The rows of a group lie close to one hidden flat surface of 9 dimensions, which may be shifted away from zero. Surfaces can cross.
In the rows, zero is written as 128.
Some rows, each with its group after it:
[ 86 112 145  67 114  97 144 180 125  94 119 126 144]  J
[159  97 189 159 163 178  81 110 146 142  89 153 122]  Q
[121 126 155 171 123 155 115 113 177 138 140 160  96]  X
[ 62 115 123 173 141 112 147 166 129 121  96  77 142]  F
[115 104 147 137  89 142 133 114 110 109 130  87  87]  Y
[113 140 129 148 204 149 122 120 144 129 150 174 122]  J
[165 169 157 132 110 144 112 123  99 126 145 128 134]  F
[119 118 188 143 134 143 121 131  53 138  53 121  98]  L
[ 61  90  86 119 125 129 133 164 113 111  85  94 125]  T
[196 141  53 131 112 124 131 140 114 147  96 180 123]  T
[133  85 125 125 137 154 107 104  96 123  90 161  78]  F
[131 109 105 102 100 132 119 140 150  92  97 125  71]  Q
[103 143  74 140 123 132 153 134 177 144 159  98 145]  J
[121  80 132 107 115 120 100 162  67 121 113 138 195]  Q
[150 134 131 175 172 169 101 101 138 150 143 141 142]  P
[112 137 182  95 152 160 105 145 126 161  85 102 174]  T
[135 184 165 123 121 155 154 117 120 157 133  88 114]  L
[181 191  67 159 128 132 156 118 104 168 103 130 101]  T
[ 93 160 160 103 151  83 135 144 155 129 107 132 136]  L
[ 97  76 140 172 152 153  88 102 151 111 163 107 149]  T
[ 89 109  85 156 154  96 114 140 125 113 126 119 161]  T
[115 121 136 124 103 117 144 131 175 103 188 108 136]  J
[131 105 149 136 166 176  94 131 115 165 146 144 218]  Q
[103  99 102 116 168 163  94 137 119 139 104 156 151]  Y
[141 132  73 118  95 153 104 158 113 162 133 126 204]  Y
[ 87 134 132 122 157 163 165 165 146 134 143  96 155]  J
[124 105 131 149 106 129 109 159 154 126 135 184 160]  X
[152 159 141 103 157 148 123 134 141 163 108 162 149]  J
[101 118 161  91 152 135  89  98 191 111 126 171  76]  P
[155 154 175 102 116 143 133 126 113 141 109 144 108]  J
[187 129 138  92  95 112 157 165 103  70 139 112 114]  P
[126  90  47 123 134 146 136 105 143 125 149 137  99]  F
[154 121 165 128  84 134 124 100 143 107 147 119  80]  L
[123 138 143 133 128 180 151 142 184 166  87  94 112]  L
[165 142 109 184 153 160 133 113  77 157 138 111 155]  Y
[140 169 136 124 157 153 136 106 122 138  81 147  40]  P
[156  93 139 180 136 139  84  86  97 103 159 162 109]  F
[121 166 159 142 111  96 165 133 123 134 102  90 106]  L
[145  91  91 101  97 138 112 175 149  99 125 104 174]  Q
[159  98 130 181 141 190 132 108  84 164  95 110 113]  F
[136 138 131 104  84 129 116 160 145 155 115 110 193]  Y
[175  71 146 146 130 133  83 112  67 117 114 173 146]  F
[ 81 110 144  89 123 126 121 147 157 119  97 107 121]  T
[166 130 135 144  89 163 124 162 133 157 152 147 198]  X
[142 165 189 149 111  67 155 117 181 121 149 116 121]  J
[123 118 145  85 123 145  89  93 169 113 156 138 107]  X
[102  88 146 155 132 152 111 133 141 124 141  84 168]  T
[180 155 171 114  63 193 136 110 173 153 180 101 127]  X
[114 115 162 141 100 138 123 159 127 141  81 160 122]  X
[130 139 119 115 153 184 101 100 127 150 121 132 108]  X
[125  73 123 110 134 207  88 135 109 138  81 151 113]  L
[135 134 122 103 154 111 111 147 156 144  71 173 139]  T
[ 82 149 155 144 183 108 140 148 180 159  85 117 160]  Q
[ 99 133 178 108  85 149 146 162 177 147  91 126 109]  X
[108 126 101  77 111 164 119 161 201 139 161 156 169]  X
[145 129  78 139  69 154  97  89 112 128 159 143  84]  Y
[ 84 143  80  93 179 128 160 183  87 108 137 144 149]  J
[164  82 107 157 154 150  77 141 144 111  99 152 147]  Q
[122 153 145 160 206 150 148 153 105 155 106 143 162]  J
[112 127 216 106 127 102 110 104 143 132 146 148 142]  Q
[140  96  98  91 165 119 119 138 151 149  91 174 157]  F
[105 148 147 121 103  58 148 123 175 113 198 105 167]  Q
[158  87  90 154  97 158 133 161 166 141 105 108 158]  L
[172 132 124 150  98 126 121  87 150 115 156 141  80]  T
[114 186 130 177 133 125 125  88 130 189 108 106 119]  P
[139 104 207 160 150 152 137 172 112 137  68  86 172]  P
[141 135  80  89  88 160  83 147  68 167  63 169 137]  Y
[135 143 158 136 136 111 135 154 134 154 123 107 203]  Q
[215  80 128  98 116 195 142 118 110 191  87 132 155]  F
[155 136 168 127 126  61 123 133 153  90 136 145 132]  P
[120 164  44 111 131  81 132 134 104 124 123 152 123]  Y
[154 133 131  98  85 144 126 140 118 134 149 100 167]  P
[147  96 123 177 153  95 100 128 114  95 153 149 168]  P
[119 106  84 169 147  75 118 131  91 103 118 150 136]  F
[169  90  94 148 122 116 144 103 129 134 134 133 120]  F
[108 149 121 164 144  44 129 141 123 131  84 135 141]  Y
[168 105  66 189 108 109 134 128 152 127  89 147  85]  L
[ 54  93  98 133  98 130 136 149 139 113 111  80 115]  Y
[125 113 103  64 124 185  99 136 136 138 134 144 147]  Y
[ 94 163  60 114 154 126 171 176 135 148 130 108 175]  J
[ 62 111 112 103 172 166 105 132 125 118 159 131 148]  L
[ 99 105  85  64 144 138  98 147 164 101  85 165  84]  Q
[113 133 158 118 125 121 109  83 198 113 166 121  94]  X
[ 82 112 146 157 149 133 100  88 140 106 152 100 106]  T
[154  97  88 135  81 146 131 132 154 115 119 125  91]  L
[ 91 152 103 124 170 116 130 124  69 162 121 153 157]  Q
[154 109  87  90  78 110 131 120 109  97 161 133 114]  F
[ 99 124 101 103  80 123 108 119 124 116 105 139  74]  Y
[125 121 139  87 145  66 110 136 155  67 117 180  90]  P
[139 143 149 100 136 123  83  79 189 119 164 181  96]  P
[172 142 147 203 132 169 116 106 103 166 129 129 137]  X
[135 114 122 128  61  56  94  86 159 121  92 155  65]  J
[145 133 140 131 143 153  95 137 163 153 129 188 165]  X
[193 147  85 125 145 107 138 131 141  73 192 155 119]  P
[166 120 160  90 118 101  88 134 164 119 134 174 166]  T
[111 109 153 160 109 101 126 111 143  93 177 101 127]  L

New rows. What belongs after each?
[ 77  92 136  95 147 124  95 121 106 119 139 162 146]  Q
[ 88  93 160 142 120  82 124 147  85 120 132 114 189]  Q
[150 163  83 149 137  79 147 131 145 108 218 142 179]  J
[ 94 104 103  89 126 132  87 123 118 118 120 158 124]  P
[167 136 163 154  83  72 128 104  81 112 110 146  82]  J
[118 119 151 179 127 140  98 127  75 104 134 120 126]  F
[146 147  74 128 170 123 126 120 120 131 162 147 157]  Y
[125 114 104 130 110 154 107 108 156 154 116 133 118]  J
[120 103 146 135 115 174  98 100 196 119 183 150 103]  X
[142  93 188 200 169 186 115 113 152 124 134 105 126]  P
[ 97  87 139 133  89 115  71 150 147 142  84 144 166]  Y
[174 167 140  77  79 154 139 107 148 138 161 133  97]  J
[127 106 201  78  90 147 126 131 165 121 112 106 105]  F
[112 119 163 160 150  59  93 123  95 109 119 120 176]  T
[154  97 104  97  66 139 111 163  99 147 117 115 200]  J
[108 155 152 162 154 105 133 102 107 123 117 127  79]  L
[115 148  53 158 103 183 114 129 123 182 108 116 137]  Y
[182  85 154 154 129  92 114 100 111 127 104 169 127]  F
[123  89 156 128 118 155 103 134 152 144 114 125 156]  J
[110 101 215 174 110 172 122 141 179 150 104 125 127]  X
[ 88 138 103  81 145  98 166 175  78  75 149 142 118]  J
[170 152 162 150  95 117 104 110 132  99 205 122 150]  F
[ 98  99 110 135  94 145 116 113 190 100 190 145  98]  X
[173 131 104 126 151 171 102 133 136 138  91 152 121]  Q
[ 88 129  54 124  82  95 163 151 123 115 132  88 116]  J
[182 124 127 104  55 145 102  81 160 128 179 142 103]  J
[200 147  73  96 106 148 129 143 162 153 130 168 142]  T
[ 84 170  68 126 181 115 157 146 161 142 125 140 122]  J
[ 85 136  79 122 132 109 125 125 103 111 132  99 120]  T
[135  75 174 110 101 135 109 145  81  94 139 142 145]  J
[189 124  63 142 158  99 150  88 145 160 123 170 118]  F
[ 85 141  97  78 108 152 164 165 123 142  91  94 107]  J
[ 73  63 172 130  95 158 111 138 180 118 130  79 140]  Y
[140 122  94 114  80 121 142 127  80  90 177 123 105]  J
[129 136  30 134  52 188  98 102 110 152 149 130  91]  Y
[ 52 145  55 144 147 144 165 137 106 124 156  72 116]  L
[140 130 147 137  66 118 170 167 142 139  85  64 133]  L
[151 115 101 161 133  77 115 129 118 109 157 148 171]  F
[143 157 178 204 124 108 137  96 166 143 135 115 103]  X
[124 127 129 117 152 133 166 171 167  88 126  99 115]  P
[214 107 173 170 103 118 168  84 173 165 139  99 138]  F
[103 151 108  73 167 106 105 103 132 127 105 112 123]  X
[105 108 166 112 134 152 116 131 156 137 131 115 149]  Q
[167 180 109 103 101 128 133 137 133 152 140 146 146]  X
[129 111 102 150 157 118 116 172 135 133  93 124 195]  Q
[174 129 104  52  73 135 100 125 112 106 162 148 137]  T
[ 81 140 168 175 163 111 134 106 162 119 157 101 118]  L
[174 191 102  54 113  89 133 147 117 152 110 178 152]  J
[ 91 160 100 106 121 142 151 121 186 163  90 109  76]  J
[132 144 199 139 192 128 135 126 148 103 180 167 136]  J
[129 129 117 131 114  47 131 131 105  87 137 155 118]  J
[ 95  95  93  91 126 162 119 177 137 139 119  96 202]  T
[182  97 169 148 155 132 116 125 156 163 118 147 197]  F
[126 171  79 128 136  25 151 136 127  96 157 165 127]  J
[ 98 104 169 132  72  71 150 148  76 109 127  76 159]  Q
[128 146 112 113 131 177 127 115 118 154 125  85 130]  X
[108 145 187  87  96 123 134 136 142 115  91 110  73]  F
[196 150 139 132 138 149  95  94 183 141 190 172 157]  L
[ 83 124 135 122 153  47 130 150 179  82 112 137 118]  P
[123 130 201 111  89 106 142 144 150 110 107  84 109]  P
[101  88 122  74 141 160  88 134  85 130 133 168 163]  Q
[156  92  90 156  86 130 127 130  72 106 168 103 158]  F
[130 107 126 116 149 135 115 164  98 122  92 137 160]  P
[130 128 195 102 118  60  93 115 155  97 129 140 136]  T
[117 150 140 221 190 117 153 139 133 166 107 109 166]  J
[152 212  69 104  99 127 184 139  90 168  95 110  94]  J
[119 110 169 162 111 152 147 148 168 132  90  56 121]  Q
[176 199 187  89 120 124 171 136  89 137 122 139 100]  J
[133 122 115 160 139 152 105 115 155 138 161 148 150]  X
[161 172 137  91  96  85 116 160 119 109 159 136 187]  F
[142 109 108 147 162 172  80  90 125 138 171 112 172]  X
[166  70 131 171 115 128  92 139 164  84 115 121 130]  Q
[127  93 107 163 174 143 117 116 170 137 151 141 160]  F
[164 103 124  95 128 185 104 113  98 144 104 160 107]  F
[171 163 156  84 127 164 101  64 134 142 147 102  94]  X
[ 78 101 150 154 131  77 136 153 139 105  75 110 119]  L
[123 164 109 134 139  81 127 143  99 118 102 146 126]  F
[137 147  75 103 124 159 133 158 114 155 138  96 196]  T
[130 159 117  96 161 154 161 161  49 125 119 147 121]  J
[144 112  67 161 154 137 110 155  93 135 121 129 188]  Q
[145 125 160 138  87 183 144 127 134 139 165  67 148]  L
[135 145  55 129 109 168 119 149 100 173 119 116 180]  Y
[140 164  78 151  60 170 172 150  87 157 119 112  89]  X
[154 155 103 127  79 160 135 153 163 151 158 187 133]  X
[140 170 133 139 180  95  71  91 153 173 121 200 169]  P
[118 149 171  67 144 139 167 168 134  96 178 130 143]  J
[128 159 147 141 158 132 118  71 106 147 123 167  60]  Q
[ 90 140  98 117 163 129 175 162 115  87 197 122 134]  J
[159 151 170 169 133 162 138 105 138 162 130 117 114]  J
[100 125 144  55 129  88 108 143 138 115  99 100 167]  X
[127 147  84 165 145 106 128 102  83 139 178 141 153]  Q
[119 143  92 171 115 112 131 114 159 122 163 152 100]  X
[126 176 164  62 134  97 164 149 182 101 183 143 133]  J
[140 123 124 149 154 148 111 142  96 149 135 131 195]  L
[104 109 139 153 123 103 102 101 167  99 150 160  85]  X
[145 165 147  82 111 152 144 128 121 145 110 139  93]  J
[105 154 100  99 189 118  99  89 150 133 118 137 111]  X
[130 116 184 122 114  95 115 121 127 124 159 131 177]  Q
[116 119 143  84 104 133 112 151 123 131  89 151 121]  X
[ 75  82 146 108 127 141 122 136 126 100 109 134  81]  J
[131 133 192 106  83 134 149 125 215 130  92 100  63]  L
[138 116  67  91 110 129  89 138 138 162  99 163 174]  J
[141 124  99 108 147  93  93 131  71 124 136 187 178]  Q
[105 140 126 122 133 191 144 106 104 167 158 105 130]  Q
[132 154 133 179 167 137 129 108 153 162 142  76 178]  X
[151 155 138 148 120 205 153 119 137 177 134  90 125]  J
[114 140 132  75 118 187 122 119 134 150  99 113  86]  X
[131 141  93  51  96 185 127 112 124 130 133 151  57]  J
[102 114 154 161 172 150  77  74 159 132 124 169  77]  P
[126 153  52 141 148 172 123 128 160 201  99 131 162]  J
[174 133 185 114 155 144 100 120 148 160  99 169 152]  F
[139 117 159 145  85 168 107 130  77 162  63 110 119]  Y
[ 83 112 124  66 119 147 138 174 157 135 103 113 155]  J
